There are 4 hidden switches. A switch that is on adds its own fixed numbers to the row, and there is some noise. The rows also spread widely along 4 directions, which tell nothing about the answers.
In the rows, 128 means zero.
Known rows, each followed by its switches (1 for on, 0 for off):
[124 127 149  92 147 120  83 146 123 126  74 100  92  99  99 164]  0 0 1 1
[166  83 152  70 128 110 106 149 108 144 130 147 103 108 100 158]  0 1 1 0
[184 120 150 111 126 157  89 152 125 155  76  78 129 113 118 150]  0 1 0 0
[103 103 150 117 137 124 122 154 146 117  58 118  91  97 112 163]  0 0 0 0
[141  99 189 118 139  90  97 130 132 126  71 101 107  93 114 155]  0 1 1 0
[175 109 172 109 147 115 116 151 116 108  72  99 106 106 134 168]  0 1 0 0
[142  99 181 122 121  76  80 119 109 158 144 167 122 124 147 164]  1 0 1 0
[137 115 193  99 146  71  96 126 105 145 109 141  96 114  92 171]  0 1 1 1
[145 100 168 109 135  81  88 130 120 131 122 153 111  95 107 153]  0 0 1 0
[177 111 133 111 129 135  70 162 126 106  93  90 136 107 123 146]  0 0 1 0
[166 109 178  99 145  53 103 130 115 119  98 137 105 109 127 171]  0 1 1 0
[148 125 141 102 117 133 109 157  94 169 149 166 110 127  74 168]  0 0 0 1
[166 115 148  65 131 113 116 159 106 167 119 156  81 119  79 170]  0 1 1 1

New rows, each followed by its switches (1 for on, 0 for off):
[145 122 183  93 142 108  83 133 120 140  80 100 109  99 100 157]  0 1 1 1
[160  96 166 103 111 134 110 152 112 179 150 157 117 118  89 157]  0 1 0 0
[198 139 156 104 134 116 107 136  79 151 114 129 133 138 104 176]  0 1 0 1
[156  83 151  82 115 120  92 158 127 173 127 132  97 101  87 142]  0 1 1 0
[106  99 174 123 118 148 109 152 143 149  89 144  92 116 132 158]  1 0 0 0
[129  96 171 101 138  67 112 143 138 121 122 165 104  97 113 156]  0 0 1 0
[195 133 173  89 148  80  88 132  74 143 130 138 123 131 118 173]  0 1 1 1
[140 128 180 104 148 109 117 137 110 119  52 110  86 120 102 174]  0 1 0 1
[174 117 155 111 129 105  99 139 106 125 134 138 136 123 120 160]  0 0 0 0
[114 100 153 120 108 153 102 163 150 152  97 120 108  98  87 139]  0 0 0 0
[139  92 174 114 119 138  71 144 144 170  88  86 116  88 102 134]  0 1 1 0
[137 119 174  98 117 170  86 147 112 175  54 110  93 142 116 169]  1 1 0 1
[122  99 151 116 102 172  95 157 130 175  99 143  91 126 119 157]  1 0 0 0
[111  94 202 120 115 119  85 122 141 145  55  72 109  72 112 140]  0 1 1 0
[123 139 211 130 132 114 106 110 112 166  50 108  78 128 145 174]  1 1 0 1
[165 125 179 105 164  79  97 122 103 107  51 107 109 120 119 173]  0 1 1 1
[162 130 194 101 142  91 107 116  72 151  81 146  96 163 149 184]  1 1 0 1
[175 125 166  65 164  71 113 134  90 113  81 139  85 130 106 170]  0 1 1 1
[124  87 154  86 124 137  96 157 141 151  73  98  90  86  92 146]  0 1 1 0
[167 109 151 102 131  89  98 150 115 130 139 150 121 104 105 156]  0 0 1 0
[164  93 148  73 159  88 111 150 127 103  50 115  87 105 124 172]  0 1 1 0
[133 133 195 118 136  98 109 136  91 178 117 144 100 112  86 175]  0 1 0 1
[151 101 162 114 111 151  98 156 126 157  95 100 120  98 101 152]  0 1 0 0
[152  99 131  85 134 121  92 163 135 133 116 136 107  99  97 150]  0 0 1 0
[146 108 208 104 133  64 115 109  94 143 101 164  88 139 161 185]  1 1 0 0
[172 105 176 112 133  98  80 130 120 129  97 100 137 108 130 157]  0 1 1 0
[111  93 143  91 131 131 121 171 142 138  97 148  80 100  93 161]  0 0 0 0
[180 109 162 104 127 128  77 142 115 129  79  75 138 100 118 149]  0 1 1 0
[166 110 152 105 125 109  73 139 127 118  69 125 120 123 153 170]  1 0 1 0
[169 107 178 109 125  82 109 132  98 138 119 141 120 119 120 165]  0 1 0 0
[167 101 156 100 156  50 102 141 111  97 110 157 114 107 134 167]  0 0 1 0
[129 104 176  67 159  56 116 129 105 141 105 177  66 114  95 170]  0 1 1 1
[150  89 183 107 116 125  84 122 125 159  72 118  90 119 140 157]  1 1 1 0
[182 107 157 122 122  89  84 133 108 160 156 143 147 107 108 151]  0 0 1 0
[168  81 141  68 148 128  97 160 137 105  42  98  95 100 115 158]  0 1 1 0
[143 114 176 108 159  60  98 132 122  98 101 136 110  96 126 160]  0 0 1 0
[154 121 172  85 129 120 116 138  79 178 109 175  86 151 136 180]  1 1 0 1
[144 115 168  72 153  87 110 140 119 113  53 112  78 108 117 171]  0 1 1 1
[118  90 216 115 109  83  87 108 126 186 102 145  96 108 133 166]  1 1 1 0
[210 109 177 119 130  88  86 125 104 133 114 105 157 118 133 161]  0 1 1 0
[180 115 175 130 123 104  96 133 108 148 112 120 130 109 118 174]  0 1 0 0
[121  91 160 108 113 164 104 171 152 165  76 100  95  82  92 144]  0 1 0 0
[134 109 181  81 157  87 107 128 113 130  74 138  77 107  99 170]  0 1 1 1
[150 111 158 115 112 100  90 139 125 162 152 145 138  94  96 140]  0 0 1 0
[165 111 204 119 134  59 101 105 111 121  91 109 133  99 137 178]  0 1 1 0
[132 113 200 122 124  87 108 115 124 154 108 133 103 106 105 161]  0 1 0 0
[141  95 148  87 132 152 104 162 139 138  53  86  96  99 101 157]  0 1 0 0
[125 132 179 115 146 102 106 126 104 145  92 147 101 144 133 187]  1 0 0 1
[152 116 199 131 125  63  73  98 108 135 112 135 125 120 159 168]  1 0 1 0
[122 135 206 112 141 111 118 118 108 148  76 116  98 111 106 172]  0 1 0 1
[173 114 190 118 146  85 112 125 113 123  88 124 120 112 126 178]  0 1 0 0
[149 100 166  94 152  65  94 133 123 107 116 153 106 105 119 159]  0 0 1 0
[153  97 180 105 132 115  85 131 141 130  62  82 109  91 120 143]  0 1 1 0
[172 103 162  98 137  58 102 127  97 117 127 182 113 138 164 177]  1 0 1 0
[159 123 146 125 119 140 100 165 123 147 118 128 129 112  98 158]  0 0 0 0
[123 127 159  89 134 117 115 149 101 153  93 166  80 158 129 184]  1 0 0 1
[155 121 182 115 111 142  88 135  93 189 105 144 105 150 121 175]  1 1 0 1
[137 108 185  75 157  80 109 126  99 127  49 137  64 137 148 192]  1 1 1 1
[127 111 174  74 148 104 115 151 126 153  77 125  75 106  92 159]  0 1 1 1
[120 126 195 107 125 110  99 129 103 170  75 143  80 140 133 187]  1 1 0 1
[167 142 153 101 147  91  83 136 108 126  92 120 112 120 109 163]  0 0 1 1
[117  90 186 101 117  92 128 139 132 168 109 160  80 102  90 163]  0 1 0 0
[157 116 199 123 118  89 108 114  89 162 104 148 119 142 153 171]  1 1 0 0
[145 149 157 123 135 146  84 155 117 131  77 101 121 116  96 160]  0 0 0 1
[129 115 188  93 140  99 101 126 108 145  91 120  90 111  96 164]  0 1 1 1
[156  97 132  83 139 112 101 162 127 116 109 133 108 108 108 158]  0 0 1 0
[156 101 156  98 144  96  91 156 139 117 108 139 116 102 109 157]  0 0 1 0
[132 133 197 112 115 122 103 117  94 183  89 143 101 143 130 174]  1 1 0 1
[175  93 160  82 131 114  92 148 122 134  84 112 122 108 108 154]  0 1 1 0
[115 105 178 122 122 140 112 139 141 132  50  89 101  94 104 144]  0 1 0 0
[135 104 205  79 146  55 109 115 101 153  90 161  76 134 148 180]  1 1 1 1
[108  89 175  94 131 133 118 164 141 143  72 127  69 102  93 159]  0 1 0 0
[143 138 176 109 149 130 100 142 114 114  29  76 102 116 110 170]  0 1 0 1
[139 102 176 106 122 124 107 152 128 116  56 101  99  97 119 161]  0 1 0 0
[167 117 151 110 138  88  79 140 116 112 106 124 122 100 123 153]  0 0 1 0
[159  82 178  92 118 102  93 142 124 160 124 137 122 100  96 149]  0 1 1 0
[178 121 155  76 137  97  99 148  95 155 122 151 103 132  94 170]  0 1 1 1
[131 120 211  95 134  65 106 123 102 164 119 149  93 116  94 161]  0 1 1 1
[112 129 189 127 127 136  98 130 126 158  52  97  93 102  96 152]  0 1 0 1
